There are 7 hidden switches. A switch that is on adds its own fixed numbers to the row, and there is some noise. The rows also spread widely along 9 directions, which tell nothing about the answers.
(in the rows, 128 means zero)
Some rows, each with its switches (1 for on, 0 for off) after it:
[119 129 104 117 130 128 140 117 124 111 138 156 121 106 123 132 129 129
  78 141 110 128  97 149 136 108 134 103 101 154 124 165 155 165 142 137] : 0 0 0 1 0 0 0
[108 113  98 119  98 122 113 138 117 160 155  89 103 107 110 141 129 160
 174 121 144 109 113 164 126 142 144 138 112 166 137 108 114  93 128 133] : 0 0 0 1 1 0 0
[150 172 128 161  84 189 113  97 130 104 116 129 167 169 178 124 144 148
 125 122 115 155  61 144 115 153  89 130 131 143 127 128 135 138 150 105] : 1 0 0 1 1 0 0
[143 124 131 105 168  87 138 151 123 138 132 137  80 150  73 128 150  43
 132  89 163 170 203 132 131 104 109 151 170 105 142  51 118 121 106 137] : 0 1 0 1 1 0 1
[108 135 105  95 131  92 154 113 112 132 135 130  87 116 109 106 129 149
 108 153 139 156 136 148 130 110 162 112 137 175 120 125 171 137 137 146] : 1 0 0 0 1 0 0
[139 119 114 141 128 129 130 121 168 109 129 145 132 127 138 145 122  60
  88 124 114 108 139 141 118 124 117 114 114 101 102 136 153 178 113 116] : 0 0 0 0 0 0 1
[124 131 111 149 104 165 163 122 127 130 158 125 146 110 155 144 105 142
 133 164 125  86  76 148 127 157 121 118  82 134  94 183 121 136 129 105] : 1 1 0 0 1 1 1
[107 120 104 117 109 104 148 123 135 163 148  86  93 111  87 146 145 133
 149 139 159 114 141 131  91 130 128 141 117 137  97 116 134 115 137 117] : 0 0 0 1 0 1 1
[136 166 116 131  93 114 123  93 124 147 113  94 117 155 125 117 160 128
 146 111 167 197 136 121  87 136 110 153 175 142 123  53 163 123 142 116] : 1 0 1 1 0 0 0
[132  99  87 101 111  99 112 132 137 163 144 106  99  89  97 153 124 136
 135 119 131 113 133 164 118 120 159 113 112 161 133 102 134 124 113 131] : 0 0 1 0 0 1 0
[108 134 125 154 105 146 128 127 121 142 144 113 120 121 165 117  85 138
 164 151 163 122 125 138 157 166 158 165  92 136 105 112 129 106 107 130] : 0 0 0 0 1 0 0
[134 133 145 122 139 136 111 133 116  98 112 157 108 153 125 108 129 133
 132 141 108 151 125 153 168 110 146 131 130 144 161 105 127 113 108 150] : 1 0 0 1 1 0 0
[105 149 142 136 115 121 146 111 133 115 114 119  97 150 121 114 147 148
 134 163 126 137 135 127 120 116 130 139 130 141 103 121 156 130 129 124] : 1 0 0 1 1 0 1
[156 130  99 111  93 142  99 115 123 142 132 106 134 140 135 130 134 144
 160 112 129 149  95 175 117 147 127 128 147 168 155  83 115  98 128 127] : 1 0 0 1 1 1 0
[140 114 142 138 175 137 130 161 118 111 136 165 108 119 101 150 119  66
  99 100 136 143 145 142 176 115 121 145 102 108 141 118 107 131 101 137] : 0 0 0 1 1 0 0
[115 100 119 159 155 143 173 168 115 129 177 142 123  89 110 175 105  71
 112 127 148  81 114 140 155 142 114 146  67  99 110 183  95 129 122 124] : 0 0 0 1 1 0 1
[128 131 144 153 128 152 133 121 132 118 120 119 115 115 110 161 129 126
 122 132 140 134 115 126 133 128 116 139  91 115 100 132 127 128 112 108] : 1 0 0 1 0 1 0
[133 152 106 132  89 161 112 118 105 143 145 114 144 139 156 115 130 158
 153 116 139 145  75 157 127 155 120 142 122 167 144 113 118 103 148 130] : 0 0 0 1 1 0 0
[121 117 117 128 141 100 144 126 149 144 137 109  96 104  84 160 140  81
 103 106 152 125 162 123 107 112 113 128 114 112  86 121 150 153 120 116] : 0 0 0 0 0 0 1
[150 123 118 159  96 150  98 132 145 132 133 108 142 136 156 151 116 106
 162 109 136 124 118 158 133 157 126 143 130 120 138  85 117 117  98 113] : 1 0 1 0 1 0 0
[118 145 133 139 137 131 155 129 131 119 126 140 104 136 121 136 138 117
 100 131 144 144 141 121 132 123 118 134 112 125  96 135 149 146 132 119] : 0 0 0 0 1 0 0
[115 100 113 129 153  86 150 141 166 124 130 127  79 108  73 179 148  67
  90 119 139 107 191 131 106 100 120 114 116  97  89 128 157 175 106 111] : 0 0 0 0 0 0 0

New rows. What belongs after each?
[159 116 122 112 130 133 122 153 120 126 132 135 122 176 119 124 144 104
 168 123 133 143 144 156 130 141 128 139 162 122 171  80 101  85 114 135] : 1 0 0 0 1 1 0
[150 128 128  97 155 126 128 132 110  94 122 175 120 144 109 108 144 119
  90 125  98 163 112 151 150  95 134  98 141 143 170 134 140 134 135 155] : 1 0 0 0 0 0 0
[132 116  73 108 115  91 143 118 137 168 163  93 119 105 105 141 132  80
 128  98 171 133 143 147  84 139 120 128 148 135 111 101 146 139 145 125] : 0 0 0 0 0 0 1
[131 134 131 122 143 125 151 131 129  99 124 157 106 151 107 137 159 110
 105 133 114 142 137 143 125 104 107 110 142 127 134 131 136 152 128 122] : 1 1 0 1 1 0 0
[132 123  84 101  98 119 123 125 118 151 160 117 128 131 126 116 136 130
 159 119 140 129 120 159 106 146 130 115 150 151 149 109 126 116 143 135] : 0 1 0 0 0 0 0
[126 130 113 133 106 139 143 134 136 138 133 112 113 150 115 152 160 134
 143 133 139 121 125 141  97 141 105 138 127 133 116 123 119 118 141 104] : 0 0 0 1 1 1 0
[128 151 111 126 115 136 129 114 107 132 137 142 130 134 162  92  99 117
 126 137 156 170 116 147 156 149 150 155 123 157 133  95 144 124 128 146] : 0 0 0 1 1 0 0
[117  91 114 119 143  93 128 148 145 136 135 131  77  94  86 163 119 100
 118 144 129 104 167 150 142 103 162 127  99 127 123 108 134 140  88 132] : 0 0 1 1 0 1 0
[136 128 128 113 149 125 141 146 118 106 137 178 113 160 131  98 126  80
 122 140 115 136 146 149 155 116 132 132 143 122 158 112 118 133 114 150] : 0 1 0 1 1 0 1
[137 149 122 117 137 130 140 121 103 123 133 162 127 149 145  86 111 100
 117 133 154 178 134 130 152 140 145 146 139 131 141 104 144 124 132 153] : 0 0 0 0 0 0 0
[145 131 118 111 141 110 141 136 129 119 129 148 110 151  83 139 183  90
  96 103 115 144 131 132 102  92  93 115 150 122 148 119 138 146 147 129] : 0 0 1 1 0 0 1
[144 141 129 119 149 125 138 117 115 124 116 139 104 125 106 134 127 111
  99 121 151 182 135 136 144 114 129 137 126 145 120  95 139 131 119 128] : 1 0 0 1 1 1 0
[161 133 120 128 128 125 143 132 144 118 115 136 122 175 104 150 181  87
 117 115 135 155 149 127  83 123  91 125 170 101 136  99 136 136 134 105] : 1 0 1 0 0 1 0
[135 136 123 100 120 119  91  90 127 112  98 152 101 107 137  97 101 167
  98 160  89 160 104 162 170  91 190 106 109 189 146  95 168 145  98 158] : 1 0 1 1 0 1 0
[138 130  97 131 118 145 131 123  98 139 160 123 146  96 146 132  98 119
 126 110 153 151  77 167 149 154 135 134 112 161 137 126 121 120 136 137] : 1 0 0 1 1 0 0
[122 129 108 106 128 123 164 131 143 107 131 167 104 148 126 125 142 135
  97 173  96 107 134 149 119 112 136  90 121 146 119 164 149 164 133 123] : 0 1 0 0 1 1 0
[149 146 161 128 146 135 113 135  95 125 114 134 106 140  85 128 156 139
 131  87 139 187 118 119 151 106 112 141 133 132 159  88 118  89 124 137] : 1 0 1 0 0 0 0
[124 117 121 132 152 106 162 150 131 142 148 124  98 126  93 150 137  66
 119 110 167 128 170 125 123 128 114 148 128 104 106 113 128 128 124 122] : 0 0 0 0 1 0 1
[112 130 143 115 127 104  99 109 136 117 101 118  77 119 100 117 131 147
 132 143 123 153 153 142 147  95 160 127 124 151 125  82 161 129  97 145] : 1 0 0 1 0 0 0
[137 143 102 127 106 126 134 124 120 149 144 113 127 138 126 128 147 113
 131 106 143 146 109 144 110 134 109 141 139 148 134 101 131 122 145 123] : 0 0 1 1 1 0 1
[115 136 143 162  89 168  93 105 113 136 137  97 139  93 166 109  72 166
 175 149 137 119  73 147 175 159 159 160  72 150 116 115 122  93 100 142] : 1 0 0 1 0 0 1
[105 153 157 139 126 135 149 120  99 123 130 129  97 122  97 122 144 166
 135 146 125 141 102 113 141 107 120 136 103 137 119 140 132 113 129 130] : 1 1 1 1 0 0 1
[108 113  82 141 104  97 149 117 169 161 153  80 104  94 116 174 125  74
 123 121 166  99 160 147  85 140 120 137 120 125  68 111 157 168 120 100] : 0 0 0 1 1 0 1
[129 136 143 162 118 147 140 147 115 126 138 133 121 156 144 130 116  99
 172 138 159 138 144 132 148 157 122 171 134 102 139  86 105 102 101 120] : 1 1 1 1 1 0 0
[108 105 110 135 121 126 142 144 134 150 150  98  94  92  87 181 133 137
 135 127 145  91 124 148 121 133 126 133  81 141  99 143 115 120 120 105] : 0 0 0 1 1 1 0
[107 158 136 148 111 121 147 118 102 148 130 103  98 135 131 113 121 141
 161 145 183 175 143 119 137 147 143 179 134 142 113  74 142  98 122 127] : 1 0 1 1 1 0 0
[131 139  89 109 133 130 171 126 111 115 156 174 135 128 139 118 130 103
  79 140 121 140 100 155 126 126 123 102 128 155 134 162 145 170 157 132] : 0 1 0 1 1 0 0
[132 116 122 100 128  97 108 150 129 143 126 111  82 165  81 125 169 118
 168 100 142 145 178 147 116 114 127 137 171 135 158  58 116  86 119 137] : 0 0 0 0 1 0 0
[157 123 111 139 138 142 137 146 104 147 160 110 140 113 108 161 126  85
 133  68 177 160 111 144 132 153  95 146 131 120 136 108 100 103 133 117] : 1 0 0 0 1 0 0
[134 143 111 133 132 144 164 129  98 129 157 149 148 136 140 112 122  89
 111 129 155 149  98 129 131 150 109 150 122 122 132 143 126 127 156 137] : 0 0 0 1 0 0 1
[130 164 126 136 124 137 162 110 103 114 128 144 131 160 140 104 140 110
 117 144 162 186 122 118 118 142 112 152 149 122 125 114 152 131 151 131] : 1 0 0 1 0 0 0
[161 138 113 115 154 146 152 127  90 129 145 151 135 105 115 135 113 116
  85 102 149 175  86 146 153 130 123 121 108 155 133 141 123 124 141 133] : 1 0 0 0 1 1 0
[143 112 137 126 143 135 125 151 133 129 131 134 108 146 109 136 130  97
 140 121 127 116 147 142 146 123 128 142 116 114 132 104 104 102 103 129] : 0 0 0 0 1 1 1
[118 118 121 128 146  95 159 150 109 153 148 105  88 127  92 135 124  86
 158 119 196 157 184 129 131 144 139 167 149 113 121  78 125  94 113 133] : 1 0 0 0 1 0 0
[116 161 138 152 105 137 139 110 137 111 108 126 107 158 136 131 153 143
 123 149 128 151 127 126 115 123 118 138 132 136 108 111 161 144 129 110] : 1 0 1 1 1 0 0
[103 140 149 136 107 134 100 124 138 119 105 118  85 149 122 118 143 173
 154 151 112 124 134 140 144 114 144 140 109 152 123 100 137 110 108 130] : 0 0 0 1 1 0 0
